There are 8 hidden switches. A switch that is on adds its own fixed numbers to the row, and there is some noise. The rows also spread widely along 13 directions, which tell nothing about the answers.
In the rows, zero is written as 128.
Some rows, each with its switches (1 for on, 0 for off) after it:
[166 113  82 169 136 103 152 159 140 145 146 114  86  63 132 110 124 103
 140 103 133 143 125 159 181] | 0 0 0 1 1 0 0 1
[ 89 137  98 184 136  74 133 148 105 176 162 146 113  88 152 117 120 135
  86 103  94 153 144  86  99] | 0 1 0 1 0 0 0 1
[145 148  97 143 120 143 160 129 124 187  63 144 169 172 104 106 115 188
 132 164 179 114 152 115 149] | 0 0 0 1 0 0 0 0
[132 116 109 151 155 139 174 157 133 115  78 132 117 114  97 132 103 154
 137 115 114 146  96 148 163] | 0 0 0 1 0 0 0 1
[200  99 110 161 115 107 131 171 142 139 107 171 112 141 111 161 117 131
 126 122 135 150 115 155 166] | 0 0 1 1 0 1 1 0
[211 101  92 143  97 105 104 131 102 186 142 175 141 156  98 126 122 112
 111 150 135 106 159 126 134] | 0 1 1 1 1 0 0 0
[133 122 149 110 118 122 155 127 104 168 118 165 105 111 164 132 114 131
 159  90 109 157 120 134 133] | 0 1 0 0 0 0 0 1
[109 128 153 107 124 100  99 157 138 185 150 165 134 137 113 120 122  98
 137 111  77 145 138  93 117] | 0 0 1 0 0 1 0 0
[176 123 147 119  85 179 134 104 108 119  74 156  91 143 133 163 149 141
  99 142 133 148 132 163 167] | 0 0 0 1 0 0 1 0
[116 123 112 152 149 118 134 146 104 125 173 129 149 123 105 148  74 172
 152 131 157 127 110 120 111] | 0 0 1 1 0 1 0 0
[170 138 134 184 110 150 128 118 114 197  95 160 181 125  83 133 143 133
 128 155 139 158 151 143 160] | 0 0 0 1 0 1 0 1
[151 133 146 122 115 110  99 145 142 162 130 170 122 123 137 103 143  97
 143 117  70 183 158 125 121] | 0 0 0 1 0 0 0 1
[164 166  87 153 112 137  97  92 103 128 133 163 103 142 161 149 111 156
 116 138 179 141 145 139  98] | 0 1 0 1 0 0 0 0
[184  59  66 161 164  59 161 157 121 156 120 159 116 126 132 108  82 143
 137 127 117 145 140 144 126] | 1 1 1 1 0 0 0 0
[112 123 100 171 144 106 125 141 117 150 154 131  90  81 113 139 119 112
  75 112  99 134 120 117 134] | 0 1 0 1 0 1 0 0
[ 62 131 151 112 164 111 166 121 148 199 130 106 108  78 141 101 106 134
 158 144 115 191 157 131 158] | 0 0 1 0 0 1 0 0
[147 100 127 161 109 115 109 184 100  70 161 154 114 120 109 167 119 141
 105 120  79 141 118 113 114] | 0 1 1 1 1 0 0 1
[143 102 124 114 107 136 143 198 126  70 128 133  93 133 118 149 114 150
 147 106 120 119  93 130 161] | 0 0 1 1 1 0 1 0
[150 153  63 158 137 129 160 118 131 161  75 149 121 143 140 118  98 164
 155 135 187 138 134 149 151] | 0 0 1 0 0 0 0 1
[105 156 101 139 187  67 123  99 142 207 171 139 105  90 139 100  79 106
 147 119 121 189 155 139 116] | 0 0 0 0 0 0 0 1
[158 136 108  95 124 108 103 123 145 190 145 150 118 141  92  98 109  88
 155 151 117 136 164 133 160] | 0 0 1 0 1 0 0 1
[162 124 162 152 147 142 129 135 120 131  93 178 166 128 129 127 117 141
 192 116  96 205 125 160 108] | 0 1 0 0 0 0 0 1
[136 107  75 150 147 128 104 153 131 120 131 131 147 124 100  55 129  93
 158 125  90 125 131 126 121] | 1 0 1 0 0 0 1 0
[142  92 176  83  96 132 133 117  75 186 173 160 144 118 149 122 113 133
 183 129 114 145 155 117 119] | 0 1 1 1 1 1 0 0
[134 102 142 102 117 108 109 144 103  92 143 169 113 160 129 134 106 141
 115 138  59 155 152 104  89] | 0 0 1 1 0 0 0 1

New rows, each followed by its switches (1 for on, 0 for off):
[111 147 173  69 100 124 118 130 110 169 173 144 112 138 130 158 106 129
 145 101 131 113 111 106 134] | 0 0 0 0 0 0 0 0
[ 98 143 140 133 140 134 154 177 136 114 104 146 117 108 157 118 114 159
 186  85 104 180 112 125 124] | 0 0 0 1 1 0 0 1
[141 123 145 114 145 147 159 135 151 167  70 160 118 106 140  87 128 119
 200 110  94 207 132 163 164] | 0 0 0 1 0 1 1 1
[124 153 153  93 103 113 133 183 133 138 149 167 110 147 132 162  91 162
 187  82 140 145  95 114 146] | 0 0 0 1 1 0 1 1
[112 101 166  46 133 173 100 128 130  87 126 132 117 134 109  78 119 112
 197 164  54 173 163 135 123] | 1 0 1 1 1 1 0 0
[109  81 160  74 124 123 161 103  68 175 126 162 121 139 148 118 100 155
 132 133  82 141 151 102 100] | 0 1 1 1 0 0 0 0
[136 125  77  82  96 158 114 104  96 118 124 147  78 135 144  81 131 111
 124 135 100  99 152 111 122] | 0 1 1 1 0 0 0 1
[139 109 110 135 141 127 189 153 141 166  34 164 100 127 151 127 110 169
 164 109 134 162 118 148 165] | 1 1 0 1 0 1 0 0
[120 163  83 200 132 133 119 152 124 162  94 162 143 118 105 124 136 138
 105 107 119 139 117 110 123] | 0 1 0 1 0 0 0 1
[102 119  76 169 187  87 133 132 136 179 123 158 110 101 110  99  85 117
 150 120  94 190 144 139 132] | 1 0 1 1 1 1 1 1
[136 151 105 124 113 100 112 191 173 156 163 126 106 101 159  94 129 118
 192 107 150 152 139 121 151] | 0 0 1 1 1 0 0 0
[ 80 105 128  67 102 145 164 133  90 174  83 166 133 152 149  68 120 149
 174 118  80 110 152  78 125] | 1 1 1 0 0 1 0 1
[188  88 112 181  89  92 138  93  81 227 131 169 146 119 167 123 142 131
 105 164 151 153 201 137 134] | 1 1 1 0 0 1 0 0
[145 113 144 159 130 104 116 114 109 175 148 151 119 122  80 162 116 106
  70 149 101 154 151 137 150] | 0 0 0 0 1 1 1 0
[ 23 164 136 103 168 128 155 112 109 149 149 122 108 102 139 117  74 160
 156 106 112 154 120  98 109] | 0 0 0 0 0 1 0 1
[171 108 123 170  97  85 121 108 106 187 119 183  87 129 159 171 139 119
  49 148 114 166 178 132 129] | 0 1 1 0 0 1 0 0
[117 121 143 121  90 121 128 197 135  85  91 168 122 155 145 106 146 163
 121 131  54 155 158  77 110] | 0 1 0 1 0 1 0 1
[154 155 128 124  97 133 108 170 150  82 137 148  81 119 140 162 121 148
 153 126 138 158 120 138 153] | 0 1 0 1 0 1 0 1
[168 145  92 146 136 114 117 136 166 183 117 138  94 108 109 112 130  96
 128 126 141 157 133 160 178] | 0 0 0 1 0 0 1 0
[113 103 150 141 142 115 187 149 131 149 104 130 113  88 147 132 106 164
 164 141 115 196 141 146 165] | 0 1 1 0 0 1 0 1
[129  98 133  83 126 146 118  95  70 122 177 128 139 124  94  99  94 132
 155 157  94 119 147 122 113] | 1 1 0 1 0 0 0 1
[148 116  94 171 141  73 140 207 164 148 125 146 126 120 141 129 108 152
 167 104 143 161 117 130 145] | 1 0 1 1 0 0 0 0
[169  94 158  73 106 134 122 144 123 126 145 148 125 142 112 126 108 138
 174 158 111 145 146 136 144] | 0 1 1 1 0 1 0 0
[ 80 135 160 115 122 124 198 146 136 186  90 133  88  79 180 125 124 172
 161 117 122 193 144 126 173] | 0 1 0 1 0 1 0 1
[102 123  84 117 129  88 148 194 135 117 147 136  99 119 167  80 105 136
 153  78 108 101 114  81 110] | 0 1 0 0 0 1 0 0
[112 105 120 109 145  92 114 144 129 118 191 111 119 110 106 101  91 137
 153 165  97 160 163 120 128] | 1 0 1 1 0 0 0 1
[143 159  88 165 106 136  96 147 109 101 148 154 135 141 115 126 118 154
 131 128 143 127 125 113 109] | 0 1 0 1 0 0 1 1
[143 148 103 136 137 122  94 126 113 142 158 174 140 150 102 148  79 138
 162 123 137 139 118 125 104] | 0 0 1 1 0 1 0 1
[101 127 120 128  82 185  91 120  69 120 132 149 151 148 110 115 149 134
 112 143 102  95 149  86 103] | 1 0 1 1 1 1 0 0
[ 84 119  98 125 149 136 148  72  85 217 107 131 144 124  75  67 117 112
  98 155  85 117 164 110 146] | 1 0 0 0 0 0 1 1
[138 120 176 151  59 134 118 170 111 113 125 163 117 115 160 159 175 135
  94 117  78 165 151 105 134] | 0 0 0 1 0 1 0 1
[192 119  89 116 128  84 111 183 160 144 161 149 125 157  75 131  80 128
 171 147 162 104 128 132 164] | 0 1 1 0 1 1 0 0
[143 157 128 163 134 178 113 105 116  58  92 164  99 120 159 165 117 158
 146 125 127 202 120 171 104] | 0 0 0 1 0 1 0 1
[146  58 161  90 122 122 182 130  74 159 119 159 151 147 122 121  89 150
 170 109 105 120 117 129 140] | 1 0 0 0 0 1 1 0
[104  88 142  96 129  96 164 189 130 111 139 132 104 105 165  93 112 130
 171  89  66 151 122 107 129] | 0 0 1 0 0 0 0 1
[122 171  76 154 136  82  76 195 159 183 150 188 125 145  89 129 100 103
 170  76 120 132  97 101 131] | 1 1 1 0 1 0 1 1
[152  75 130 118 133 159 161 173 125 108 109 104 146 107  84  88 129 113
 170 132  97 116 114 144 176] | 0 0 1 0 1 0 0 0
[144 150 102 114 110  87 118 188 149 146 181 142 133 126 148  91 102 148
 202 111 151 132 135  99 124] | 0 1 0 1 0 0 0 1
[114 119 118  78 141 191 126  92 138  89  90 101  96 126  95  79 124 127
 136 199  97 150 168 148 154] | 0 0 1 1 0 1 0 0
[175  68 164 158 103 173 189 138  85 132  62 146 159 109 135 128 150 162
 142 137 112 156 132 154 157] | 0 1 0 1 0 1 0 0
[152 113 109 152 139  80 141 150 113 207 147 177 120 111  97 145  90 117
 131  97 113 136 119 122 146] | 0 1 0 1 1 1 0 1
[183 111 148 108  81 179 146 140 131 141  17 173 124 168 131 129 165 145
 140 138 116 147 140 151 173] | 1 0 0 1 0 0 0 0
[137 140 125 120 135 161 119  95 102 159  71 189 127 150 114 116 122 126
 129 124  81 158 137 129 106] | 0 1 0 1 0 0 0 1
[118 129 121  61  98 125 141 129 119 167 131 152 123 149 158  58 113 130
 203 118 122 124 158 105 141] | 1 0 0 0 0 1 1 1
[136 167 139 144 125 169 123  88 119 214  63 184 169 155  93 117 129 141
 150 155 130 181 156 139 143] | 0 0 0 1 0 1 1 1
[132 133 137 126 120 151  79 154 164 111 115 140 113 115 120  91 164  89
 134 150  61 185 163 128 128] | 0 0 1 1 0 1 0 0
[137 147 117 159 137 174 154 145 126 159  75 136 148 111  70 132 121 150
 162 132 143 143 104 150 180] | 0 1 0 1 1 0 0 1
[126 104 108 122 115 102 150 174 119 145 148 148 119 112 152 112 103 144
 186  96 124 132 120 113 139] | 1 0 1 1 0 1 0 1
[171  99 107 137 103 126  82 114  88 161 149 176 100 126  79 147 132  77
  81 137  71 121 145 131 140] | 1 1 1 1 1 0 0 1
[ 68 122 149 104 126 143 143 126 113 124 173  92  79  55 146 128 118 144
 156 139 110 174 136 134 158] | 1 1 1 1 0 0 0 1
[177 121 115 132 119 164 119 116 107  90  64 188 117 159 142 131 123 140
 154 118 102 164 128 158 111] | 1 0 0 1 0 0 0 1
[135 108  99 107 145 157 164 164 168 107  87  97 110  99 131  57 124 134
 202 144 127 152 135 154 176] | 0 0 1 1 0 1 0 0
[ 94 114  72 126 135  80 158 139 102 151 171 126  87 102 162  82  89 155
 135 132 122 138 165  99 122] | 0 1 1 1 1 0 1 1
[121 144 137 174 130 136  96 183 140 143  73 194 143 139 125 130 152 126
 132 101  66 190 125 109  95] | 0 1 1 1 1 0 0 0
[151 122 130 124  89 158 124 149 103 223  79 206 156 148  87 138 141 112
 161  93 108 110 101 113 162] | 1 1 1 1 0 1 0 1
[131 181  77 153 123 166 102  74 106 158  98 145 119 145 115 117 127 133
 100 162 165 119 159 132 124] | 0 1 0 0 1 0 0 0
[122 141 106 129 154 110 137 206 191 175  71 165 115 138 100 111 113 120
 175  96 102 157 107 119 164] | 0 0 1 1 1 1 0 0
[ 81 146 145 124 169 142 130 114 124 119 105 152  94 120 126 154  92 147
 119 118  90 184 116 132 104] | 0 0 0 1 0 1 0 0
[ 56 135 121  84 129 133 165 118 119 153 109 115  64 105 181 100 117 155
 125 132 113 153 162 106 135] | 0 0 1 1 1 0 0 0
[124 157  68 111 142 100 100 160 166 163 136 144  97 131 121  61 117 103
 147 113 112 130 138 105 129] | 0 1 0 1 0 0 1 0
[ 95 136  90 123 161 149 100  99 131 163  93 146 114 109 102  46 141  72
 125 128  40 159 157 122 116] | 1 0 0 1 0 0 0 1
[144 114  82 136 152  89 142 154 141 123 109 157  66 113 142 122  96 119
 138 101  98 155 128 145 143] | 1 1 0 0 1 0 0 1
[ 61 131 145  69 139 128 132 134  98 119 170 123 119 136 139 108  78 180
 167 148 110 142 151  86  88] | 0 1 1 1 1 0 0 0
[109 152 118 105  91 171 142  97 114 177  52 156 116 140 170  76 161 143
 140 140 112 155 180 116 138] | 1 0 0 1 0 0 0 1
[146 122 120 150 136  69  97 199 159 115 175 148 134 138  93 151  90 148
 154 139 114 167 131 119 131] | 1 0 1 1 0 0 0 1
[173 104 104 174 118 114 145 158 110 146  76 184 107 140 125 143 132 135
  90 104 100 144 124 132 136] | 0 1 0 1 1 0 1 0
[191  86 133 177  87 165 162 135  83 149  60 174 145 114 141 118 165 139
 147 123 109 168 144 163 163] | 1 1 0 1 1 0 1 1
[141 157  96 137 102  76  77 137 153 182 177 165  93 127 140 124 122  97
 139 133 133 162 169 123 144] | 1 0 1 0 0 1 1 1
[133 139 116 107 107 129 131 168 114 148 141 169 132 156 130 143  88 161
 197  72 168 101  77 112 133] | 1 0 0 1 0 1 1 0
[133 128 118 146 147 110 142 146 137 182 139 129 106  83 128 131 107 132
 166 117 148 167 125 153 164] | 1 1 0 1 1 0 0 0
[154 115 175 104  75 127 131 108  69 201 139 196 138 136 178 132 130 122
 181  87 115 159 147 131 123] | 1 0 0 0 1 0 1 1
